There are 9 hidden switches. A switch that is on adds its own fixed numbers to the row, and there is some noise. The rows also spread widely along 11 directions, which tell nothing about the answers.
Known rows, each followed by its switches (1 for on, 0 for off):
[-10.3   8.9 -11.6 -42.4 -18.8  15.9   3.4  -3.2  -4.2   2.8   0.2  29.3
 -33.5  -6.7  -3.8   7.0   6.5 -10.5   6.6 -15.4  19.5  38.5 -25.8   4.6
 -38.6] | 0 0 1 1 0 0 0 1 1
[ 30.2  39.1   6.3 -10.1  48.3 -33.8 -16.4   3.7  11.9  53.3   6.9 -12.8
  -1.1   4.4  18.2  15.2   1.2 -17.9  12.1  -0.2 -21.8 -11.3  -4.8  -7.1
  -9.0] | 1 0 1 0 0 0 1 0 1
[ 31.1 -14.0  -4.2 -14.4   4.5 -18.8  -8.4   6.8  19.4 -27.0 -16.2  43.9
 -20.9   5.0 -19.5 -10.8  16.4  -0.2 -13.1 -38.2 -13.9  13.4   5.9   5.6
  14.4] | 0 0 0 1 1 0 0 0 0
[ 25.4  -6.6 -16.3 -22.2  10.3 -12.3 -19.3  -3.0  -5.2   3.4  -9.3  20.9
 -31.5  -1.8  -1.4  -6.2 -24.6  -6.9 -24.4 -14.8  11.6  10.5 -14.9  20.4
 -20.4] | 0 0 1 0 1 0 0 0 1
[ 45.5   5.8 -19.6   0.8  33.7  -8.5 -35.6 -15.7  22.3   7.1   3.1  -5.6
 -11.0  -3.7  10.2  -1.2 -34.8 -18.8  -8.3 -18.7 -15.4   2.8 -11.3  39.7
  -2.1] | 0 0 1 0 0 0 0 0 0
[ 20.4   7.3   2.4   0.2  -8.8 -26.7   3.8   7.7  -6.1 -15.1  -5.9   3.9
  11.7  24.9 -22.4 -15.0  38.1  33.1 -17.7   9.0  38.6  -1.0   1.2 -31.4
  11.4] | 0 1 0 1 0 0 1 0 1
[-13.3  15.3 -20.5  -6.4 -27.7  21.0   8.8  -2.0   5.7 -19.2  19.9 -12.9
   9.6  -4.1   0.1   5.8  27.9   4.7   4.6  12.6  49.9  22.7 -13.2 -11.4
  -4.5] | 0 1 1 1 0 0 1 0 0
[  5.6  23.8 -18.4 -12.4 -29.3  11.2   3.4   1.6  30.4  24.5   2.8  48.7
 -33.6 -12.2 -18.0  -6.2  -5.4   7.5  14.5 -22.6  16.5 -14.3   0.8  22.0
  -4.3] | 0 0 0 1 0 0 0 1 1
[ 16.0  44.3   0.0 -20.1   3.2  17.6  16.5 -11.1  21.4   7.7  15.4   7.0
 -17.7 -23.3  16.5  27.3  24.8 -13.7  21.5  -6.8  20.2  28.8 -18.4  -1.1
 -37.6] | 0 0 1 1 0 1 1 0 0
[-17.5  13.4 -13.7 -14.1 -16.7   1.7   6.3  11.7  11.0   0.5  10.7   4.4
  -0.3  -2.9  -5.4   4.6  23.7   2.2   5.2   4.2  35.7   2.1   5.1 -11.3
   1.9] | 1 0 1 1 0 0 1 0 1
[ 20.3  -5.4 -13.0   9.6  18.9   9.1 -24.8  -7.1  -3.0 -18.9   5.0 -13.8
  15.5  -1.9 -15.0   1.0   1.6  12.0 -17.2  10.5  -6.9   0.1 -27.1  18.0
  11.6] | 1 1 0 0 1 0 0 0 1
[ 21.0  44.4  -8.1  -3.4  14.3 -19.8  -1.0  25.2   2.7  -5.4  28.2   2.0
   2.6 -14.5  -9.4   9.7   2.2  17.0  -7.1  26.1  40.7 -26.7 -27.0  -0.1
  -8.1] | 1 1 0 1 0 1 1 0 1
[ 12.0  22.0  -4.0 -22.3  24.9 -26.4  -5.5   4.6 -14.5  23.4  17.7   5.5
  -8.7 -16.2  -1.4  18.5   1.1  -8.1  -2.5   5.7  -2.6 -17.9  -5.1   0.2
   1.1] | 0 1 0 1 0 0 0 1 1
[ -6.1 -35.8 -26.8 -14.2  17.1  -8.0 -36.4 -25.7 -10.4  18.2  -0.5 -18.5
   8.6  20.5  -2.1  -1.9   6.6 -24.4 -11.9 -14.1 -28.6   3.1  22.6   5.1
  34.6] | 1 0 1 0 0 0 0 0 1
[ 12.9  35.7 -20.6  -0.6   0.5  -7.8  -7.0  32.0  27.9 -12.0  32.4   5.9
  21.8  24.8  -3.3   3.8  36.1  -7.0  28.6  -7.7   0.6  12.4 -32.6 -21.3
  23.4] | 0 1 1 0 0 1 0 0 0
[  9.9  21.0   2.0  12.0 -15.4   5.7  17.7  -4.0   9.9  -1.5  12.0  -9.3
  13.8  -7.0  -9.0   4.8  25.6  20.2   3.4  21.3  38.2  -5.3   3.2  -6.6
   7.8] | 0 0 0 1 0 0 0 1 0
[ -1.4  30.1  11.7  -9.0 -14.1  29.7  21.6  20.1  12.1 -29.7  -3.0  35.9
  -9.5 -31.6 -34.3  21.1  51.5  42.8   1.5  11.6  28.4  -3.9 -19.5  -1.8
 -13.1] | 1 1 1 1 1 1 1 0 1
[ 27.1   7.4   1.7  -9.1  35.6 -11.9 -15.4 -12.5  19.1   9.3   5.7  -1.6
  -6.2 -15.9  13.4  21.4  27.1 -22.8   6.3 -15.1 -20.6   7.5   7.7   4.9
   6.6] | 0 0 0 1 1 1 1 1 0
[  1.6  -2.1   3.9   6.5 -27.0  -3.2  10.0  10.4  23.6   9.0 -17.4  25.4
  -4.1  10.0 -24.7  -8.2  33.5  30.7  -2.9  -0.4  22.3 -18.1  32.2 -11.5
  30.6] | 0 0 1 0 1 0 0 1 0
[  9.3  13.7  16.4 -15.5   6.8   9.8  11.8  -0.8  -9.0 -18.6  -6.0   6.2
 -17.2 -29.3  -2.1  13.9  -2.1  11.7  -6.5  15.8  29.7  18.2 -15.6   9.1
 -40.1] | 0 0 0 1 0 0 0 0 1
[ -8.0 -17.6  -0.1 -33.3  -8.4   1.7   3.7  -8.1  -5.3 -19.3 -13.5  12.8
 -16.8  13.2  -6.0   5.6  42.0  -5.3  -1.7 -10.0  17.3  49.0   0.7 -25.3
 -16.0] | 0 0 1 0 0 1 1 1 0
[ 11.5   5.6 -13.2  -9.9   8.8 -18.8 -23.9   8.8   8.7  38.8   0.2  28.4
 -27.0  -5.2 -10.6  -2.0 -23.1  -3.2   4.4  -5.9 -10.2 -44.3  19.6  22.9
  19.7] | 0 0 0 1 0 1 0 0 0
[ 34.3   5.4 -15.8 -13.6  34.5 -10.6 -47.9  14.1  -3.6  -6.7   6.4  15.0
 -16.4  -1.6 -12.5  -1.6  -6.5  -2.6  -8.4  -7.1 -16.5   3.2 -53.7  25.4
  -9.5] | 0 1 0 1 1 1 1 1 1
[ -6.0  23.6 -24.5  -1.8 -17.6   6.2 -14.0  31.5  12.0  16.9  16.3  17.4
  -1.9   8.5 -14.6  -4.0  14.5  11.6  15.1   8.7  19.1 -13.3 -34.6  -1.1
   7.4] | 0 1 1 0 1 0 1 1 1

New rows. What belongs after each?
[ 31.8  41.1   3.2   2.7  15.1  -8.1  -3.8  -9.3  17.4  24.8  10.2  -6.3
  -0.8 -14.1  -2.0  16.1  20.3  18.7  -4.6  10.5  31.4 -24.0   5.9   1.9
  -0.5] | 0 1 1 1 0 1 1 1 1
[ 33.6  27.4  11.3   5.0  13.1  -7.1  -2.7  28.8  29.9 -32.5  -8.4  21.0
  -2.1   3.0 -23.4  -4.4  20.1  33.1  -1.9   4.1  26.3   1.9 -24.7   0.8
 -12.2] | 1 0 1 0 0 1 1 0 1
[ 11.5 -12.6 -15.5 -18.2  10.6 -39.0 -26.6  21.3   3.9 -15.5  -5.5  20.2
 -22.6   8.8  -6.8 -14.2 -15.6   2.1 -23.1  -3.0  31.9  -8.9  12.6  -3.0
   7.3] | 0 1 0 0 0 1 1 0 1
[ 40.0  32.0 -24.6 -10.8  20.3  -3.1 -16.4  -9.9   5.6  10.8  20.3   4.2
  -5.3   0.3   0.1   4.8  -9.4 -10.6  -1.7 -15.9  -6.5   7.3 -39.3  17.8
 -11.5] | 0 1 1 0 0 0 0 0 1
[ 24.8  -9.9 -14.5  -6.0  10.8 -27.0 -25.2 -10.9  15.8   7.3  -7.1  10.3
 -20.7 -11.6   2.7  -7.6 -23.9  -0.3 -31.9 -15.3  24.2 -17.5  32.3  17.4
  14.9] | 0 1 0 1 1 0 0 0 1
[ -7.7  12.0 -10.8 -19.8   2.7  16.4  -5.7   4.7  -3.4   9.9   6.0  11.8
 -14.2  -3.4   2.3   8.7   8.2 -16.6  27.7  -1.9 -14.4  25.0 -32.7   1.2
 -26.9] | 0 0 0 0 0 0 1 0 1
[ 10.7   4.9  14.0 -16.1  41.6 -13.8 -19.5  21.9   4.0   0.1  -8.6   9.2
 -15.9 -17.3  -0.7  22.0   6.6  -5.7   7.2   7.7 -20.0  -4.3  -2.3   8.5
  -4.5] | 0 0 1 0 0 1 1 1 0
[  6.7  39.4  -8.7 -25.1  -6.9  -9.1 -14.7  28.8  25.7  22.8   4.8  43.2
 -23.5  15.1 -14.7  -1.9  27.4   6.1  26.4 -21.2   2.7   2.1 -26.7 -11.1
  -5.9] | 0 1 1 1 0 1 1 1 1
[ 26.1  12.6  17.4 -16.4  30.4  -1.6   3.4 -10.4  19.7  -8.7 -14.7  29.6
 -37.7 -50.1  -7.8  27.6  -0.6  12.4 -11.7  -5.4   7.3 -11.9  24.0  22.9
 -18.3] | 0 1 0 0 0 1 1 1 1
[ 29.6  18.2 -14.6  -5.5  10.5  -4.0  -6.4 -19.1   8.1  -5.5  20.0 -19.6
   7.6   4.0   9.7   1.8  -0.3 -14.6  -4.5  -2.5  17.3  28.6 -25.6   3.9
 -13.8] | 1 0 0 1 0 0 0 0 0
[  6.8 -38.1 -14.8 -25.9 -10.3   6.1 -19.8 -45.7 -30.0   3.0 -21.8   3.9
 -15.1  18.8 -22.6 -11.3  19.4   5.2 -30.8 -17.1   3.0  27.4   4.5   6.2
  -0.2] | 0 0 1 1 0 0 0 1 1
[  0.7  18.2  -2.9  -1.3  -6.4  25.9 -10.4 -11.6  15.6  30.1   0.3  12.1
  -2.1  -6.7 -10.8  15.6  37.8  12.6  15.8  -8.4 -13.7  -9.7   5.8   2.4
  17.1] | 0 1 1 1 1 1 0 0 1
[  1.4  -3.7 -10.5 -15.6 -14.4 -18.8  -5.3   2.9  41.7  -2.4  -5.0  15.9
 -22.6   5.5  21.4  -7.8  -2.8 -17.4  -1.9 -26.0  35.7  29.3  32.1 -16.4
   3.9] | 0 1 0 0 1 0 0 0 0
[ -0.3   0.5 -25.0   1.3 -17.8 -11.2   1.0  23.8   4.3 -11.7  18.2  10.1
   8.2  10.5 -18.4  -3.2  33.4   9.4  -8.6  14.5  37.9 -18.7  -0.7 -10.6
  31.6] | 0 0 1 0 1 1 1 1 0
[ 11.1 -14.4  -8.7 -38.3  30.5 -41.5  -9.7   2.3 -15.0  19.4  -0.3  30.7
 -27.1  -3.2  -2.3  14.5  22.0 -28.5 -12.0 -21.7 -26.5  -6.4  18.8 -10.0
  11.7] | 0 0 0 0 1 1 1 1 1
[ 10.6 -22.7  -8.9 -27.6   5.8 -10.0 -22.9 -24.6 -25.2  -1.0 -14.8   3.6
 -20.9   5.1  -7.5  -7.4 -10.8   1.5 -27.6  -8.0  11.1  22.3  -0.7   5.3
 -15.3] | 0 1 0 1 0 0 0 0 1
[ 19.7  18.3   1.3 -12.5 -29.8  -3.0   6.0  -1.6  26.8  17.0 -20.5  49.3
 -35.9  -2.6 -27.5  -5.5  30.4  37.3 -11.5 -14.7  39.9 -15.5  19.1  -4.2
   1.2] | 0 1 1 1 1 1 1 1 0
[ 31.5  34.4   0.9   5.6  11.7 -28.0   3.6  18.9  18.4   0.5  21.4   2.6
   1.0 -12.3  -2.7   5.7  -0.4  11.3  -5.2  19.3  41.3 -28.5   1.3   4.5
   7.7] | 0 0 0 1 0 1 0 1 0
[  6.5   6.2   0.0   9.7  16.1   1.3 -25.0  -9.1   6.0  29.8   6.3 -40.0
  12.3   7.4  20.7   8.6  -3.4  -2.3  -2.7  27.4  20.9   1.2   0.2  -0.2
  -0.5] | 1 0 1 0 1 1 0 0 0
[ -8.1 -12.6 -20.8 -10.9  -6.9  -3.9 -19.8  17.3  21.1   2.2  -3.4  30.8
 -18.6   9.6 -11.2  -8.5   4.7  -9.2  17.0 -14.9  -9.8  -8.1  12.6   5.0
  22.4] | 0 0 0 0 0 1 1 0 0
[ 36.7  27.4   2.7 -11.0  33.6 -12.8 -12.6  21.8  12.8 -30.8  13.4   5.1
  -2.9 -12.9   0.7  13.7   6.3   0.8 -13.4  -0.1  19.0  15.8 -42.2  11.0
 -21.6] | 1 0 1 1 1 1 0 0 1
[ 20.0  33.5 -14.5   4.7   2.6 -10.7  -3.0  15.2  39.8 -13.6  19.8  -6.3
  12.5   5.9   2.4   0.1  14.9   1.5   6.0  -1.3  32.0   7.6 -11.4 -10.1
   7.7] | 1 1 1 0 0 0 1 0 0
[ 39.1  21.3  10.0   5.8  40.2   2.9 -13.5  -8.3  33.0  -6.6   7.2 -19.1
  -4.8 -31.0  24.9  24.1  -5.5 -10.4  -3.2   5.2  14.4  14.7  -7.8  23.2
 -17.3] | 0 0 1 0 1 1 0 1 0
[ 32.1 -11.6  10.2   0.1   8.3 -11.5   3.2 -49.3  -5.0  33.5 -29.2  -3.1
 -21.5  -7.6  -3.3   0.4  -1.7  16.1 -26.8   3.5  13.5 -16.1  48.9   5.8
  -4.2] | 0 0 0 0 0 0 1 0 0
[ 31.4  16.5  29.8  -8.4  47.4 -20.7  -5.1  14.5   0.6   3.5  -9.6   2.3
  -7.3 -16.5   5.4  20.5   8.7  -0.3   1.0   7.9 -18.7  10.4 -18.8  -0.7
 -21.9] | 0 0 0 0 1 0 0 1 1
[-10.4 -25.0  -5.4 -14.3 -10.5  -8.1 -18.0 -21.7  14.3   8.7 -19.4   3.3
 -22.5  -0.7   3.1  -4.3   8.9   2.0 -13.0  -7.2  29.4   2.6  58.3  -7.0
  15.6] | 0 1 0 1 0 1 1 0 0
[ -8.6  23.6  -9.3   9.3 -18.8  23.8  10.7  -4.3  12.0  26.7  19.2 -14.1
  16.0  -4.0  -2.5  12.8  27.7   8.6  15.1  21.0  20.4  -5.8  -7.9  -3.8
  10.2] | 1 0 1 0 1 0 0 1 0
[ 16.4   2.6  24.2  10.6  14.0 -25.0  -8.9  22.8  -2.2   7.5 -22.3   0.2
   6.0   4.6 -20.6  -4.7  17.7  37.6 -12.0  27.9   9.2 -30.5   9.4  -9.6
  12.7] | 1 0 0 1 1 0 1 0 0
[ 14.1   7.7  11.6 -24.4  10.6   4.7 -29.3   5.7  26.4  -8.7 -23.8  15.6
 -36.6  -7.9  12.2   2.1  -0.3   3.0  -3.1 -16.8  25.2  43.3 -14.7   3.9
 -42.5] | 0 1 1 1 1 1 1 0 1
[ -1.7  27.1 -24.1  -4.7  -9.8  -0.1 -21.7  28.9  37.1   2.6  24.4   2.6
  -0.3  21.9  21.7  -5.3  15.1 -19.7  29.7  -8.1  28.8  32.3 -34.9 -19.6
  -6.9] | 0 1 0 0 1 1 1 0 1
[ -2.4   5.8  13.1 -28.2 -21.9   0.1  -5.4 -10.4  22.1  33.9 -31.1  37.8
 -47.9   3.5  -3.3  -1.6  22.2  12.9   7.6 -19.4  23.2  20.5  21.4 -17.5
 -21.6] | 0 1 0 1 1 1 1 1 0
[  2.1  -2.8   1.9 -23.7   2.8  15.4  -1.0 -15.5 -18.3  -6.1  -1.9  -1.8
  -6.5  -2.0   5.2  11.6  25.8 -10.4   2.1  -3.5  -1.8  49.5 -28.0  -8.1
 -30.0] | 0 0 0 1 1 0 0 0 1
[ 13.8  -2.4 -16.4 -29.4 -18.2 -21.3 -14.2   1.2   2.0  15.7 -11.9  32.9
 -33.3  25.5 -13.8 -23.3   1.9   0.8 -12.1 -18.3  26.6  20.5 -20.2  -6.1
 -17.5] | 1 0 0 1 1 0 1 1 0
[ 27.9  41.6  12.7   1.6   4.9   6.8  10.9   5.1  37.8  -0.3   0.6  12.5
 -18.0 -27.5   7.7   9.3  -0.1   8.5  16.1   0.5  25.8   7.3  -8.0  11.5
 -30.5] | 0 0 0 1 0 0 1 0 0
[ 35.8  26.0  -3.8  16.2   1.3   1.1 -11.2   5.1  37.5   3.0   3.2   7.6
   9.7  14.7  -4.4  -9.6  34.5  10.2  15.5 -15.6   0.7   8.9 -20.6  -4.1
   6.7] | 0 0 0 1 1 0 1 0 1
[ 23.8  27.6  13.2  -6.5  46.7   4.7 -11.2   6.6   6.2   5.5  10.8   0.8
  -7.3 -31.4   4.0  30.8  -3.3  -9.1  17.3  10.9 -24.7  -0.1 -27.2  23.3
 -21.2] | 0 0 0 0 0 1 0 1 1
[ 16.4   3.8   3.8  -1.1  -3.2  36.8   8.7 -23.5   1.7 -21.8 -10.6  21.8
 -12.2 -30.3 -28.6  14.2  32.5  27.1  -2.3   1.1   1.8  -0.2  -4.4  22.4
 -10.3] | 0 0 0 1 0 1 1 0 1
[  5.3   1.6 -39.1  -4.7 -35.8   4.9 -17.3 -15.7  15.4  27.8   8.9  13.4
 -16.5  12.3  -9.0 -18.3   2.8   2.9  -3.6 -11.5  33.9  -5.8  -3.0   8.3
  11.4] | 0 1 0 1 1 0 1 1 0
[ 46.1  19.3 -11.0 -12.4  27.4 -14.4  -2.5   2.2   4.2 -25.8  18.0   9.0
   6.9   4.5  -4.0  13.3  48.3 -12.8  -3.9 -19.3 -11.1  25.9 -36.8  -7.0
  -1.1] | 0 0 1 1 1 1 1 0 0
[ -7.4   4.7   3.2 -12.1 -19.7   4.3  19.7  -6.0  32.4  19.2 -13.6  41.7
 -25.1  -8.1 -12.3   9.7  40.4   5.1  23.4 -21.4  -4.3 -10.7  52.5 -16.4
  18.3] | 0 0 0 0 0 1 1 0 0
[ 36.7  32.2  -2.8   1.3  27.9  -2.5 -24.2  -3.0  22.5  22.1  11.6 -13.9
  -3.7  -9.5  14.6  10.3 -12.7  -4.5  -1.2   4.9   9.7  -1.4 -23.8  21.7
 -14.2] | 1 0 1 1 1 1 0 0 0
